The first 8 rows are patterns. Each new row is the sum of 2 different patterns, raised or lowered, with some noise. Before adding, each is slid sideways (what falls off one end comes back at the other), maybe read backwards, and multiplied by a number that may be negative. Names go in the order of the patterns.
Some rows, each with the names of its patterns after it:
-17 -18 -24 -27  28  35 -30  14   6   1 -17  13 -19  -6  -7   2  14  15  -9   6 -13  -4  11  -8  39 -21  -5  31  -4 -18 -11 -10  22  14   1 -26   4  14  -2   1  -5 -26  -8 -32 -19
j523
 13  10 -12 -35  -4 -11  17  -1  17  -4  10   3  13 -16 -14   0  34  -8   1  18 -18 -20  18   7 -12 -22 -24 -18   7 -29 -14  10  13  -7 -19  -4   0  -5  -1   1  11  -5   6  33  -3
j574
  7   3  11 -10  -7 -13 -10   4  -1   8   8  -4 -13 -23  17   1 -31   0   6   0  -1  -7   5   3  13 -27 -29   0  -8   8  -9  -8  15 -12  -3  -2 -17  -3 -12  10 -23  -9 -18   4  16
j86
 12 -15 -10  -7  28  10 -24  21   3  25 -12 -19  -7 -13 -13  11  -6   6 -20   5  -7 -13   9  15 -20 -13  13   9 -30  10 -19  25  22 -10 -10 -25 -22 -12  -4 -19 -10 -30 -16  -4 -16
j103
 12   1 -32  -4   5  15  15  26   5 -15  -2  15  -4  -1  12 -26   1   7 -19   3 -11   6   0  12  -7   0   1  11 -28  -6  15 -30  31 -22 -16  -6 -20  -6   3   6  -5 -15  34  27  17
j713
-40  -8   6 -10 -25 -13 -10  24 -39  -6 -16  13 -16  18  21   0  12   3  14  -1   9  16   8  13  15 -20   7 -15  -7   9 -11 -20   2 -11  11 -13 -21  -2  -7  -1 -32  -8  -8   8  -6
j686
-13  22 -15  27  10  26  27 -26   8   3 -19  -5 -12  -1  22   9 -18   6  13   4  -7  27  -8  14  16 -22  16  11  -6 -15  13 -10  -8  -3   3  -7  -5   3   1 -11  -4 -14 -10  -1 -16
j303
 -2  21   8 -12  26   3   6   1  -4   1  -7   6 -21  21  19  -1   0   4  -4   5  22  10  19   8  36  12  -5   1  18  -1  -9 -10 -18  -8 -17  16  12  -4  19 -26  -1  -6   7  -7   0
j108

New rows. What belongs after each?
-11  23  -7  23   4 -14  22  18  -8  15  18  17  15  10  -5 -10  16  -1  16  18   2  32  -6   8  22  -1   9  14  13  11  20   8  33  39  24  30  31  19  14  21  22  12  27  15  21
j86 j686
-24  -6 -29  15  -4 -33  19  44  16   5   1  22   6 -24 -15 -16 -23 -14  -2  -4   6 -20  -3  -2 -13  -1   1  -3 -23   2  18  -7 -12  -1  32   9  18 -14 -15  -4  -3 -20  -6  12 -22
j103 j303
 18  17  30  27   0  16  16  23  13  32  12   4  -2  26   1   9  32  -8  14  12  24  10  18  28  33  11   0  41  37  15  27  29  32  18  13 -11  42  39   3  14  23  -9  20  38  33
j574 j108
-27  -6  24   4  17  -7 -12   7  29   0  -1  -4   7  17  19  10  23  32  17  17  11  22   8 -14  17  -2  13   9  18 -19  36  10  14  -7   2 -17  -6  -2   3   3 -15   7 -28   5  -1
j523 j686
-16  -7 -20 -18 -15 -10 -15   5   0   7  -2  -9  11 -10   3 -17 -20  14   7 -11  -4 -12  -8   7 -10 -41  -3   5 -16 -21 -19   2  -3  -6 -19 -15 -19  -3 -15 -19  -6   7   4 -16 -25
j86 j686
 -9   8  -4  18 -10 -10   4  21 -17  23  15 -10  28 -26  16  16 -10 -11  20  27   9 -19  -9 -15  21   8 -27  24  22  14  40  -5  39   3   0  12   7   7 -19 -27  19  -4  -3  -3  16
j523 j303
 -2 -23 -12 -50 -38 -34  -9  -6 -25 -32 -12 -17 -25  11  -6 -23  10   8  -4 -13  -5 -34 -34 -18 -23 -12  10   5 -32  23 -42  17 -11 -18   4  15 -23 -20   5 -13 -63 -25 -25 -36 -31
j574 j713
 -9 -26 -13  -7 -36   0 -30 -24  10 -26 -31 -23  15   8   4  -3 -14 -50 -13  -6   8  11  23 -24 -24 -18  -2 -12 -38 -26 -17 -39  23 -54 -10 -16 -37   8  -2 -10 -19   5 -12   4 -18
j103 j713
  2  30  22  21  25  12  17   8  18  17   4   6 -10  11  -1  23 -13  22  -5  -9 -19   0  20   3 -24   7  14  -3  17 -11   3  15   7   3  -3  15  -4  13  -4   2   8  20   3   5  14
j713 j686
 13   3  -7  10  24   8  13  32   1  31  -9  13   5 -16  28  -4   5  30  21  32  -9   3  32  15 -19  -3  18  -4  13  -5  -9  -2  12 -11 -15  -8 -11   0   7  28  16 -14   3 -24  -9
j103 j108
-20   0 -32  -8 -27   0 -24 -24 -27  -4 -17  -7  16 -23 -14   7  12  -2 -15 -26  -9 -19  -3 -54 -56 -34 -35 -17   4 -25 -36 -33 -32 -18   2 -15  -4 -48  -3  -3 -32  -5  -4 -12  -5
j103 j713
-15  -4  11 -10  15  -3  -9  -1   0 -35  35  25 -18 -13 -20 -24 -40 -10  -6 -52  -3   7  -1  11  -1 -18   3  26  -5 -37 -11 -23   4  19 -12  -2  22  -9   8 -20 -14  -6   2  -9   4
j523 j86
-42 -52 -39 -19 -21 -27 -40 -15 -24 -10   4 -37 -18 -30   0 -27 -27 -30 -19 -29  -5 -31 -22 -55 -27 -20 -22 -18   6 -31 -32  -8 -14 -41 -18 -34 -10 -21 -31 -20 -32 -43 -45 -19 -42
j574 j103
 27  -1 -14  10  -2   1  -1  21   8  18   5 -15 -23  -5  16  14  11  26  -6 -16  11 -12 -16 -26 -19 -23 -22  10 -31  -1 -10 -38  -8   5 -11  -1  10  17 -14  -8   5  -6   8  -6 -22
j713 j686
-23  -5   3  21  -5  19  17  28  40 -38 -15   7 -15  11 -11  -2  37   0  -7   7   0   6 -10  34 -23   8   0  -6  33  21   3   8   5  -8 -11  -5  14   0  10  16   4 -15 -20  13  -2
j86 j303
-16  -3 -24  -4 -31   2  -3 -18   0 -25   8 -11 -19 -27  -6  13 -26 -32 -17   1  -5   5 -40   8 -23 -18 -49   3 -33 -41 -21 -28 -12 -30 -12 -16 -48 -11 -38 -30  12 -32  -7 -14 -24
j713 j686
 -4   5 -20 -22  10   3  -4 -19   4 -10  -3 -12  -2 -13 -20 -12 -37  -5  12   2  22 -35  -1   7 -17 -21 -19  14 -21 -11 -12 -11 -10 -13  -4  -3 -20 -30 -12 -12  13  25 -11 -10 -28
j103 j108
 44 -20  10  37  13   3 -13  -1   4   2   9 -33 -31 -22 -26   1  19 -31  -8 -32 -28 -20  21  13   6 -34  -2 -20 -14  10 -10 -25  27   4   4 -42   1 -17 -16   9  11 -32  15   9   2
j574 j713
 48  49  13  11  18  -4 -13  22   9   7   4  34  41  21  44  18  -5  37  12  17  40  10  31  23  16  26  20  17  27  13  33   8  21  23  23  31  20   6  22  26  17  14  14  19  19
j713 j108
-14  -6 -13 -22 -11 -21 -21   2 -10 -26 -38 -11   9 -13 -15 -27   6 -17 -29   6 -29  16  -9 -15   7 -17 -42  -5  15  -6  -8 -26 -16 -11  -8 -48  35 -15 -24  35  -8  22 -13 -13  12
j523 j303
 -4  16 -26   8   8  -6  27  24  20  19  18   4 -15   2   8   0   5   1 -17   1  -8  -2 -27   2  13   4 -13  16  11  14  29  24  11   1   7   9   6  28  10  20   4   4  14  23  -9
j303 j108
21  4 24 28  1 15 27 12 21 31 40  4 46 20  5 45 19 25 34 24 -5 25 27 17 -8 13 13 24 19  5 51 48 42 49 22 30  6 14 11 34 14 25 11 29 26
j303 j108
 39  37  31  35  48  12  37  13  22  10   7  15  30   3  12  -1  14  16  44   8  -3   2  18 -15  25  20  29  30  10  31   4  17  18  19  26  21  11  33  15  -9  -6  50 -28 -13  21
j523 j103
  5 -21 -27 -19 -16 -53 -24 -41  -6 -13  -6 -18  -9 -25 -10 -33 -21 -23   3 -21 -24 -18 -22 -28 -17 -21 -14 -40 -26 -44 -28 -31 -25  -3  -4 -19 -32 -14 -17 -11 -14 -19  -7 -30  -8
j574 j103
-36 -29 -27 -27   4  -7 -24 -38 -20  -7 -24 -12 -18 -51 -23 -58 -42 -56 -27 -49 -52 -11   1 -46 -15 -37 -26 -34 -17 -43 -44 -29 -25 -14 -22 -38 -14 -39 -26 -24 -37  12 -45 -34   4
j523 j686
  1 -25 -17 -25 -12 -23 -10 -15 -15  -4 -19 -38 -13 -17 -24  -1  10 -35 -16   1  -1   1  -7 -18   1  -4 -34 -15 -13   3  -7 -21 -16 -22 -21 -26 -13 -12 -36 -18 -17  -6  -2  16  -9
j574 j108
35 21 37 23 23 42 13 20 22  6 30 19 49 30 34 43 45 32 28 16 33 38 18 24 30 12 32 24 43 22 18 12 40  6 18 21 16 33 41 25 16 30 21 -3 22
j574 j303
 14  22  13 -17  50 -17  32  14  20  29  11  29   5  11  35 -16  -2 -22 -19  29  43  26   6   3   5   3  14   1  22  21  -4   7   3  44  22  12  35   6  14   4  10  18  25  25  30
j86 j713
 54  -9  48 -11 -15  16  -3   0   2   8   8   6   7   0   7  30   2  22  34  -3  21  42  28   6  17  40  27  40  16  20  54  28   9  17  41  51  14   7   8  41  35   3  18  71  30
j686 j303
 14  -5  -9 -19 -22   3  -4 -26  15  22   4  26 -21  18 -16 -13 -19 -15  -8 -22   2 -14  -9 -10 -20  -4  -5  -7 -17   1   1   3  15  15 -25  -3   8  -8  29  -4  12  11  -5 -19  12
j713 j303
-27  13 -32 -19  -9 -30 -12 -21   2  -8  -5 -18 -23 -20  -4 -34 -49 -44 -41 -20 -27 -26   5 -15 -21 -10 -31 -37  -5 -22 -14 -32 -18 -10 -19 -26 -53  -5 -33 -48 -28 -22  -8 -13 -24
j574 j108
 -5 -15 -18 -32 -26 -20 -20 -11  -4 -39 -13  -6  -9 -52  -9 -13   5  -7 -24 -13 -36 -34 -49   1 -33 -18 -59 -25 -37 -50 -13 -45 -32 -38   4 -21 -55  -8 -28 -10 -19 -42 -18 -28 -38
j103 j686
-37 -16 -16   6 -28 -23 -31 -13 -13 -21   1   4  -9   7  -6 -12   5 -13 -25  15 -21 -24 -44  -4 -15   7  10  17 -29 -28 -21  -7 -23 -25 -19 -36 -29 -15 -28  -3 -40 -37   5  -9 -11
j523 j713
52 29  4 26 41 29 33 -3 28 22 50 32  7 23 14 24 36 30 59 38 31 42 62 49 18  8 59 18 20 26 36 16 48 41 15 28 12 17 28 24 39 31 35 25  4
j523 j108
  8  -5   9  -2 -11 -13 -10 -21   5 -11  -1   2   0 -19   8   3 -17 -11  -4 -23 -14  -7  -9 -23  -8  -5  -3  -2  -6 -24   9  15   5  -8 -15 -11  -4   3  -2 -16  16  -2   2  -3 -17
j523 j86
-24  -5 -13 -47  -3  10 -46 -42 -47 -10 -31 -64  -2 -73  -6  -6 -17   9 -15 -47 -24  -4  13 -60 -56 -51 -36   5   4 -36   8 -42 -27 -49 -37  -4 -27 -23  -7 -19 -38  -4 -39 -16 -19
j523 j713
-23   0   6 -24 -19 -23 -13 -29  -4 -10  -8  -7 -15 -17 -17   8 -26 -12 -12 -12  -8  -9  -3 -31 -21 -24 -21 -10   5 -11 -33 -12 -20 -36  -3  -7 -19 -11   3   5   1   3  20 -27   3
j713 j108
 24  19  33 -10   7  -1  52  13  13   7  -8   5  26   5  43  29  35  32  25  32 -22 -30  36   7  24  -9  21  25  23   7  13   6   2 -10  13  -8  43  38   1  22 -32  35  18 -31  22
j523 j86
 -6  -8   0 -34 -26 -22   9 -18 -19  16 -41 -35  11 -12 -35 -41 -43 -21  -6 -41 -38  -6  -1 -23 -31 -21 -28 -26 -33 -25 -14 -30 -21  -1  -6  11 -21 -20 -42 -21 -34   2 -28  -3 -24
j523 j574
 17  -8   7  -7   9   0  11 -39   2  31 -15   7 -17  10  27   9  22  12   3  18 -14  28 -14   2 -14   7 -20  10  -7 -19  -4  24 -36  15 -17 -25   5 -13  22  15  11 -11   9  17  20
j103 j686
  1  10 -17 -16   8   5 -39   6 -35   4  -4 -28  -3 -30 -26  -7  -8 -17 -16 -41 -23  -2 -22  -7 -21 -13 -27  16  -8 -32  18 -14   5 -13 -15 -18 -12 -15   2 -14  -1 -19  -6 -14 -12
j103 j303
 34   0   4  29  10  -9  22  11  37  -9   9  20  -3  -2   5  -5  -8  31 -16 -18   4   7   1   8  -8 -16  42 -12  13  18  24  -8  57  11 -12  18  -8  45  -7  36  48  25  38  45  -1
j686 j303
 -1  -4 -26 -17  -4   0 -12 -18 -18 -12  -8 -26 -13 -26   8  -8 -31   2 -28 -12   0 -29 -18 -22 -32 -29 -16 -22 -41 -40 -28 -41 -32   7 -28 -13 -24  -2 -51 -16  -4  -3 -22 -22 -15
j713 j686
  6 -19   8   0   5  11  18  -7   4   1  -6  -5  14   7  -1  38 -19  25  36  10  17   8  12  11   8 -10  25  16  30  12  -1 -13 -17 -32  13  -1  16  -9  -5  22  38 -12  21  22  21
j686 j108
  1   7 -13 -21  15  33 -14  63   0  -5  17  -2   5   6  14   4 -16  30  41  30   6 -14  -6  -9  -7   0  12  37  30 -17  -8  38  10   2  49  -7   0   4  10  14  13  10  26  19  20
j574 j713
-40 -15 -16 -23 -24 -10 -52  -8 -28 -27  -8 -32 -31 -26 -38 -50 -17 -30 -13 -31 -13 -30 -23  -5 -55 -24 -11 -51 -31 -18 -26 -41 -38 -36 -34 -31  -5 -33 -29 -38 -43 -43 -12 -32 -35
j86 j713
 13   3  -7 -12   4  12  26  -4  -7  18  13   8  49  28  -3   8  10  23  28   6  18  21  31   3   9  -5  -2  24  22  19  32  15   8  15  11  27  13  25   1   7  24  21  17   1   2
j574 j103
  8 -11  -3  -4   1  -3  18   3 -38   2   4 -22  26  -6   7  14  -5 -20  -4   4  -4  -3  10 -35  -3  29 -27  12  15   4  23 -21  12 -28   6  19 -14 -10 -17  -8   2 -16   2  -9  -1
j86 j303
 12  18  40  24   3  29  44  20   0  27  27  42  21  26  -1  29  12  15  15  -6  33  24  13  10  32   4  37  13   6  13  -3   8  25  11  14   3  -1 -21   5  20  13  21  10  53  -1
j103 j686
 21  35  36  49  22  49   7   6  19  22  26   6  44  30  40  32  34  22  20  47   1  18  18  13  23  36  28  10  28   8  12  34  24   0  29  28 -23  18  -4  17  -3   8  34  13  -4
j523 j108
-24 -11   3  -4 -27 -40 -38 -18 -38 -10  -2 -40  -4 -39 -34 -22 -23 -21 -21 -16  -6 -14 -29   8 -35 -21 -10 -47   0 -41 -28 -42 -17  -9 -18 -17 -21 -35   6  16  -2   2 -15 -12 -13
j713 j108
 28   7  12  38   6  -6   4  29  14   8  15  -4  31   0  20  10  -2  16  -6  14  33   8  21  17  33  36  15 -16  25  22  -3  30  39  11  -3  40  39  23  15  31  23  12  14 -21  27
j574 j303
  8 -13 -27 -11 -41  10   6 -23  -7  -8  -4  13 -29 -13 -18  11 -18  -5  10 -11 -37  20  -2 -25 -40  -8 -53 -24 -15  -3  14  15   0  -2  -6   9  -8 -12  -8  -9 -16  15  19 -22 -15
j523 j574
  9 -14  17   3  24  20  -3  -3   9 -20  25 -19 -13 -14 -14  -9  -6  -3  -8 -14   5 -24 -15  -2 -27  24   8  38 -25   9  13  27  10 -21   8  47  -6 -13   5  13  32   1  10  -4  12
j86 j686
 -6  19  12 -13   6  -8   2 -18  -1 -18  20  14  18   7 -23  28 -23   0  20   2  13  16  -4   2 -11  31 -24  -9 -22 -28 -12  19 -12  -1  -9  -3 -14 -12   8 -10 -25   2   9   7   0
j86 j713
  7  -1  17  12  -8  14  -9  -1  24   1   1  11  16   1  19  34  29   4  26   4  18  18  18  10  34  29   9  23  28 -10  29  -9  14 -11 -12  32  -1   8  43  20  35   5   2  21  27
j103 j303
 31  -2  20  27  10 -20   6  32   2  23  28   7  36  12   8  22  28   6  24  14  14  23  31  12  -5  22  17   5  15  18  25  46  13 -14  46  -7   2  18  -7  32  -2  24  38  27  25
j574 j303
 26  35  34  44 -29  24  31 -11   2 -11  16  20  16 -17  -4  16   0   2  24 -12   6  19 -14  38  35  -8   4   1   6   9  -1   0  13  11   4   7   3  -4   2  -3  19 -12  -9  24 -15
j103 j303
 12 -13 -16 -14   0 -16  -8  -7   5  -6 -22 -16 -29 -24 -21   2   9 -29  -5   1 -13 -20 -10 -16  -8 -17  -6 -22   4  22 -11  -5 -19  -7  -6 -28  -2 -19  -2   7 -11  -5 -19   3  -2
j86 j108
 42  17  29  11  16   4  30  15  28  19  29  43  29 -28  38 -11  -7   3   4  30   4  21  50  36  40  12  16  17  30   3   9  27  27 -10  30   4   1  31   3   3  -1  34  -5  21  33
j574 j303
 28   9 -17  -1  -8   3   9 -31 -49 -13  -5 -18 -34  -7  -1  -5  14   3   0 -12  27   4  18  12 -20 -30  11 -17 -34   6   1 -37  11   0   7 -12  -9 -13  25 -28  10 -13 -27  18 -25
j523 j108
 26  39  30  25  31  37  31  17  34  38   6  24   2   6 -11  27  16  14  -1  20   9  15 -11  16  19  13  12   6  22   7  30   5  12  26   9  18   2  14  13  24  16  23   4  30  24
j686 j108
 33  19  26  44  26  19  22  34  39  11  42  15  34  45   5  27  37   4  38  19   8  -4  -2   3  18  12  39  11  13  -7 -11   9  19  38  20  48   5  42  35  49  42  -5  47  41  29
j713 j686
  5   5  14  11 -19  -2 -18  10  31   9  14  14   1  -8 -12  13   8  23  25  47  -8   6  -2  46  20 -21  17  46  16   6  13  22  37  26 -10 -14  26  12  12  10   4  42   8   3  16
j86 j686
-56 -13 -24 -22 -57 -20 -47 -29 -14 -15 -27 -20 -31 -28 -44 -34 -31 -32 -19 -29 -39 -16 -57  14 -15 -31  -1 -40 -16 -23 -45 -24 -32 -15 -28 -42 -39 -26  -9 -27 -37  11 -41 -14 -15
j86 j303
-11 -11 -32  -1   5  -8  23 -40   2 -33 -39  -6 -18 -16 -12 -20 -16 -27 -21 -19 -22 -43 -28 -35 -16 -42 -25  -5  -7 -32  -4 -18 -36  17 -26 -10  -7 -10 -31 -14  -3 -34 -17 -24 -46
j303 j108
  3  20  25  20  11  19   6  -6   4  16  -6 -33  -1 -15  -6  -1   3  20  10   8  17   2 -11  36  -1  26  18  15  13   7  21 -11  25  -2  -9  30  16  14   9  27  17  40 -17  32   1
j686 j108
